There are 5 ways to turn a row about zero (a turn may also mirror it). The second row of each pair is the first, turned, with some noise. The first 30 pairs use one turn. New pairs use 2 turns, one after the other, and a turn may come again.
In the rows, 128 means zero.
Some pairs, each with its turns in order after it:
[ 91 112  87 146 116]
[112 165 176 124 133] | fari

[127 117 131 106  83]
[136  84 107 128 118] | Zin

[ 90  89 115 130 129]
[149 105 138 138 175] | sogo

[132 102 165 133 129]
[151 112 164 123 127] | Zin

[ 85 149 136  77  90]
[ 81 146 115  94 177] | sogo

[ 80  85  90 167 111]
[ 86 192 167 127 147] | fari

[145 123  81 139  86]
[ 99  71 141 129 122] | dodan

[111 116 135 130 114]
[112 109 128 115 124] | vin

[ 99 166 173 163 164]
[135  77  70 100 107] | sogo

[157  94 173 135 152]
[150 121 193 133 118] | Zin

[159 139  87 178 171]
[ 80 127 105  88  75] | dodan

[104 155 128 166 103]
[136 121 165 142  87] | dodan

[159  97 179 122 153]
[122 117  64 146 158] | fari

[121 150  84 117 115]
[118 164 101 153 145] | sogo

[142 106 173 117 157]
[121 178 108 130 156] | dodan

[121  89 131 138  87]
[107 108 127 179 134] | dodan

[169 101  78 169 124]
[ 79 143 129  97  69] | Zin

[120  85  98 134 152]
[115 145 148 165 163] | fari

[ 84 175 148 131 106]
[120 132  75  86 150] | sogo

[108  96 170 128 160]
[127  66 142 114 132] | sogo

[118  80 103 140 132]
[114 109  89 150 116] | dodan

[124  78 152 170 115]
[ 84 169  93 135 136] | fari

[ 95  87 105 103 178]
[110 155  56 117 108] | vin

[162 178  98  97 170]
[148 199 130 168 121] | vin

[163 173  85 145 113]
[132 104 166 153  71] | fari

[143 171 173 102 113]
[ 94 147 187 141 141] | vin

[159 159 112 132 170]
[152 169 124 159 149] | vin

[171 105 156  91 159]
[130 123 176 183 117] | Zin

[143  77 120 140 154]
[146 136  86  90 150] | vin

[131 175 114 165  95]
[151 159  77 101 100] | Zin

New pairs, each followed by its turns in order:
[ 98 126 107 139 124]
[123 162 134 140 119] | vin fari

[160 158 147 171 133]
[121 119 183 114 145] | Zin dodan

[ 85 106  99 163 165]
[155 198 142 136 148] | dodan sogo

[159 136 100 106 158]
[168 118 147 122 103] | fari sogo

[ 86 122 163 150  85]
[115 178 106 112 177] | vin fari

[ 97 121 151 155 121]
[120 152 137 140 168] | vin fari

[160 108  86 160 139]
[145 146 146  67 117] | Zin fari

[178 131 122 112 140]
[146 141 113  84 133] | sogo sogo

[140 104 124  89 126]
[107 116 114  95 144] | sogo fari

[177 170  82 156 112]
[152 102 168 158  71] | Zin vin

[120 149  80 100 142]
[174 150 122 158 154] | dodan fari

[134  83 120 104 116]
[126 176 120 138 115] | fari Zin

[120  86 167 148 113]
[172 129  85 119 116] | dodan sogo

[108  98 114 119 125]
[ 97 130 135 107 110] | dodan Zin

[157 141  98 177 176]
[ 91 146  74  86 136] | Zin sogo

[147  80 102 136  92]
[103 121 145  76 153] | dodan Zin

[130 164  86 133 120]
[109 145 107 139  85] | vin fari

[172 146  94  91 171]
[186 116 172 123  85] | fari sogo

[142 161 124 158 102]
[124 153 137  97 156] | fari sogo

[179 169 101 124  98]
[150  82 165 149 174] | dodan Zin

[127 118 120 156 168]
[113 103  93 132 146] | fari vin

[106  86 134 152 179]
[146 183  92 153 136] | dodan sogo

[131 112  89  93  90]
[ 82  99 122  84 144] | Zin Zin

[160 110 144 125 171]
[146  99 178 116 138] | dodan fari

[101 138 133 119 105]
[145 147 104 122 125] | Zin vin

[115 170 144 178 137]
[164 111 106 179 137] | fari dodan

[102  98 136  88 130]
[173  88 132 138 130] | vin dodan

[174 100 135 126  86]
[ 78 121 135 105 170] | dodan fari

[ 80 165 147 104 171]
[101  99 185 166 155] | fari Zin

[144 130 165 141  80]
[ 67 145 138 111 135] | sogo sogo

[ 98 110 162  95 176]
[108 146  91 116 184] | vin Zin

[ 81  77 111 122 174]
[ 60 129  73 118 139] | vin Zin

[159 132 121 122 118]
[150 129 125 150 116] | vin Zin

[175  87 106 123 123]
[102 113  86 103 101] | sogo fari

[140 168 139 117 128]
[ 98 154 148 128 138] | dodan vin

[120  87  89 128 147]
[ 84  91 121 127 133] | fari fari

[102 123 145 112 164]
[129 142  79 111 136] | fari dodan

[155 140 124  82 137]
[151  82 114 141 153] | Zin vin

[159  95 173 119 100]
[ 89 138 136 179 158] | Zin dodan

[175 163  79 151 116]
[ 64 155 165 118 141] | vin dodan

[142  77 141  83 153]
[143  68 144  79 135] | sogo sogo

[ 88  97 159 166  93]
[109 127  74  78 111] | vin vin

[123  90  91  91 131]
[107  78 107 144 107] | fari fari

[166 141 172 153  80]
[101  97  59 123 112] | fari Zin

[145 142 154 161  80]
[114 183 167 134 118] | Zin sogo

[123 106  86 129 102]
[107 111  94 170 123] | dodan dodan

[ 86 164 155 159 100]
[178  83 156 111 149] | vin sogo

